There are 9 hidden switches. A switch that is on adds its own fixed numbers to the row, and there is some noise. The rows also spread widely along 10 directions, which tell nothing about the answers.
In the rows, zero is written as 128.
Some rows, each with its switches (1 for on, 0 for off) after it:
[182  74 140 150 145 107 155 151 123 117  91  43 144 129 112 164 129 147
  60 108 138 139 106  99 129 163 138 173 146]
1 1 0 1 1 0 1 1 1
[ 85 140 123 156 113 151 165 120 106 110 162  66 126 107 119  92  85 127
 105 106 119 180 139 169 116 113 138 185 135]
1 1 1 1 1 0 1 1 0
[165 110  87  84 123  92 134 162 163 138 142 124 124 140 134  99 139 125
 148 177 167 100 123 156 150 156 139 198 191]
0 0 0 1 1 0 1 1 0
[203  76 132 114 138 112 150 108 122 137 110  95 117 118 143 166 164 174
 110  81 147 160 144 104 135 147 118 144 147]
0 1 1 0 0 0 1 1 0
[211  97 111 126  96 122 163  64 163 139 144  63 129 131  77 175 134 176
 136  96 115 106 125 110 120 171 135 158 123]
0 0 0 0 1 1 1 1 0
[113 115 158 128 168 118 137 153  82  90  86 124  99  48 167 161 130 107
  69  86 132 163 159 141  81  95 130 116 150]
1 0 1 0 0 0 1 0 0
[134 128 152 170 138  99 137 155 119 114  83  96 136 131 119 166 107 105
  90 140 141 107 105 132 102 168 156 155 131]
0 1 0 1 0 0 0 0 1
[139  94 151 140 136 144 169 111  81 118 154  71  93 130 151 112 118 146
  93  85  99 205 130 107 119 103 138 134 128]
0 0 0 0 0 1 1 0 0
[150 113  92 115 108 115 117 154 162 149 137 139 168 146 114 104 133 169
 157 150 184 137 143 173 166 136 134 183 145]
0 1 0 0 1 0 0 0 0
[192  95 108 118 120 121 139 117 149 119 134  91 101 102 136 181 155 176
 118 127 142 109 129  77 122 162 137 157 153]
1 0 0 0 1 0 1 1 1
[158  84 139  82 131  78 149 137 114 139 108 119 134 135 140 116 156 125
 155 120 190 169 136 183 154 141 151 160 184]
0 0 0 0 1 0 1 1 1
[154 118 112 163 146 153 127 142  91 119 150 105 174 140 152 129 137 172
 122 126 137 161 103 119 172 103 134 129 160]
0 0 0 1 1 0 1 0 0
[131 114 140 153  93 119 138  98 166 138 137  67 146 157  91 149 115 177
 174 153 198 134  99 126 162 188 126 185 123]
1 0 0 0 0 0 1 1 1
[152  83 125 154 142 169 160 116 120 101 162  32 110  91 147 141 118 194
  87  94 110 177 125  79 129  89 117 144 144]
1 1 1 0 1 1 1 0 0
[121 132  99 162 111 154 123 149 134 121 180 104 147 133 145 107 124 193
 138 162 168 156 112 112 169 124 144 184 148]
1 1 0 0 1 0 0 1 1
[182  73 132 108 116 111 175  53 159 134 146  29 116 138  96 154 131 152
 139 101 102 115 108 117 121 138 112 146 141]
0 0 0 0 1 0 0 1 0
[166 121 119  96  98 112 166  96 114 138 150 124  89 134 147 127 150 150
 153 101 131 164 163 137 129 157 161 164 144]
0 0 0 1 1 0 1 1 0
[135 174 117 180 119 168 126 128  88 129 156 138 114 132 145 133 129 165
  76 108 100 168 129  69 124 150 163 173 104]
1 0 1 0 0 0 0 1 0
[157 112 147 166 154 142 172 107  89  96 143  40 103 109 140 154 119 129
  80 105  74 135  91  79 105 108 152 128 147]
0 0 0 1 1 1 0 1 0
[142  78 128 104 106 101 146 134 174 118 121  89 104 105 133 145 128 168
 152 138 183 140 159 144 128 142 128 168 137]
0 1 0 0 1 0 1 0 0
[ 92 131 149 161 122 116 139 165 118 106  97 100 126  92 122 140  96 125
  94 119 181 165 154 163 118 155 145 186 121]
1 1 1 1 0 0 1 1 1
[148 134 105 154 125 120 109 151 149 117 122 122 159 108 120 157 136 162
 122 154 168  90 114 128 132 149 143 165 148]
1 1 0 0 1 0 0 1 0
[129 106 146 138 115 142 178  71  96 116 180  48 108 134 139 118 113 155
 157 107 118 183 106 135 134 111 149 131 153]
0 0 0 0 1 1 1 0 1

New rows, each followed by its switches (1 for on, 0 for off):
[124 100 143 109 134  97 152 126 135 124 141  78 102 132 147  98 121 113
 135 151 144 140 107 148 127 126 131 164 167]
0 1 0 0 0 0 0 1 0
[144 131 136 106 111  80 138 117 148 126  97 138  94 110 119 168 131 102
 143 144 150  86 139 152  84 179 156 153 140]
0 0 0 0 0 0 0 0 1
[204  90 118  88 109  85 139 131 148 151  92 120 130 140 103 148 162 153
 109  98 157 141 155 131 131 184 147 186 139]
1 0 0 0 1 0 1 1 0
[141 127 129 145 102 108 141 111 125 120  94 136 144  92 103 189 124 143
 125  86 154 132 168 176  88 163 162 138 111]
0 1 0 0 1 0 1 0 1
[149 118 133 191 102 151 143 119 103 136 126  78 166 162 100 144 112 184
  76  78 120 194 125 106 137 160 154 166  83]
1 1 0 0 1 0 1 0 0
[109 168 135 184 134 172 158  99  42 132 178 108 144 161 153  99 106 138
 115  92  86 213 113 134 146 107 156 136 128]
0 0 1 1 0 0 0 0 1
[142 128 109 106 129 106 107 147 160 109 121 157 125  66 155 160 158 159
 179 160 206 100 155 149 144 124 133 152 171]
0 0 1 0 1 0 0 1 0
[114 121 147 154  83 138 170  65 140 123 153  47 118 132  87 144  99 159
 136 100 129 163 129 131 116 158 140 171  93]
1 0 0 0 1 0 1 1 0
[143 126 126 179 131 167 161  76  71 128 167  83 156 142 131 139 112 160
 114  75  85 185 113 126 135 106 128 113 123]
0 0 0 1 0 0 1 0 1
[127 107 123  88 109 103 165  81 151 133 169  80 122 125 124  94 122 138
 192 128 155 147 128 196 144 117 124 174 178]
0 1 1 0 1 0 0 1 0
[180 135 138 158 124 127 137 112  85 135 118 126 133 142 141 166 165 161
 110  90 121 159 123  89 135 156 176 134 123]
0 0 0 0 1 0 0 1 0
[144  79 143 126 129 114 143 152 161  98 109  48  85  91 135 155 122 159
 104 147 161 127 128  89 118 136 132 168 141]
1 0 0 0 1 1 1 0 0
[171 154 123 157  85 142 140 111 125 127 137 143  66 114 132 180 143 172
  97 101 111 136 169  58  93 186 181 166  71]
0 0 0 0 0 1 0 1 0
[175  80 134  79 119  96 146 158 145 114 113 128  40  89 186 156 177 167
 118 127 166 157 179  75 118 153 156 165 145]
0 0 0 0 1 0 1 1 0
[100 153 115 175 116 152 115 121 135 105 177 113 154 112 150 145 125 185
 199 190 192 117  93 129 170 115 143 143 160]
0 0 0 0 1 0 0 1 1
[112 102 150 142 160 131 134 140 107  90 124 101 102  58 175 165 136 155
 131 128 176 160 136 121 131  96 118 122 162]
0 0 1 0 0 0 1 1 1
[144  90 129 125 139 131 152 109 114 132 161  60 155 142 130  97 132 156
 135 119 145 176 101 146 166 104 116 155 175]
1 0 0 0 1 0 1 1 0
[ 99 139 111 159 126 142 141 108 150  90 146  85 116  63  99 175  81 113
 106 137  92  73 127 140  62 106 131 129 120]
0 0 0 0 1 0 0 0 1
[185 118 114 117 115 115 157 103 105 153 139 102 155 160 114 122 144 147
 129  89 139 169 132 153 157 166 151 183 161]
1 0 1 1 1 0 1 1 1
[176  82 130 157 151 150 159 119  95 123 114  54 148 107 107 164 124 160
  32  54  90 181 133  94 118 118 123 148 121]
1 0 1 0 1 0 1 1 1
[202  81 114 122 122 113 160 128 147 138 129  60 117 162 107 137 135 146
  89 126 113 125 110  85 140 171 135 190 141]
0 0 0 1 1 0 1 1 0
[102 110 133 132 134 131 153 145 132  99 153  70  76  92 160 111 110 140
 107 147 132 160 133 111 118 105 138 178 149]
0 1 1 0 1 0 0 1 0
[208 131 103 113 132 119 127  83  78 153 147 174 180 138 158 147 189 170
 174  83 135 147 131 163 159 111 152  92 178]
0 0 0 0 1 0 0 0 0
[123 150  68 103 100 130 140 139 153 139 161 152 122  99  90  91  97 115
  94 109 105 134 189 195  91 125 141 207 126]
0 1 1 0 1 0 0 1 0
[ 85 133 151 155 123 143 168  98  98  89 137  71  82  57 130 161  98 126
  91  84 110 174 156 131  70 115 151 150 113]
1 0 1 0 1 0 1 1 1
[169  85 104  92 155  93 112 162 170 116 106 125 138  82 123 153 142 132
 123 153 175  76 127 152 128 117  94 149 182]
0 0 0 0 0 0 1 1 0
[161  78  87 103 136 133 145 117 189 118 178  61  91 108 124 128 114 154
 116 160 112  89 111  93 123 110  79 166 166]
0 0 0 0 0 0 1 1 0
[161 148  85 143 102 173 140  89 109 142 198 143 133 125 144 121 147 204
 152  93 116 180 159 114 156 109 139 153 125]
0 0 1 0 1 0 0 1 0
[116 168 109 136 124 136 124 154 105 122 140 162  97 103 152 112 126 122
  87 126 122 151 154 125 102 137 161 182 132]
1 0 1 0 0 0 0 1 0
[171 122 108 135 106 149 171  71 105 129 171  91 119 120 104 143 124 157
 111  67  77 157 142 129 102 131 151 143 119]
0 0 0 0 1 1 1 1 0
[203  96 111 122 116 132 180  94  97 133 145  83 102 112 112 147 138 157
  56  39  70 177 159 112  88 142 158 160 130]
1 1 0 0 1 1 1 1 1
[173 103 133  89 118 103 182  83 127 110 141  83  29  89 162 165 150 125
 117  98  86 121 156  86  75 142 152 143 144]
0 0 0 1 1 0 0 1 0
[167 108  93  83 162 117 145 130  97 125 161 137 112  97 181 108 149 124
 142 120 123 141 138 159 136  89 118 130 221]
0 0 1 1 0 0 1 0 1
[134 123  85 111 136 120 119 175 136 111 159 132 122  92 159 111 135 146
 118 164 161 127 134 140 131 120 143 178 194]
1 1 0 0 1 0 1 1 1
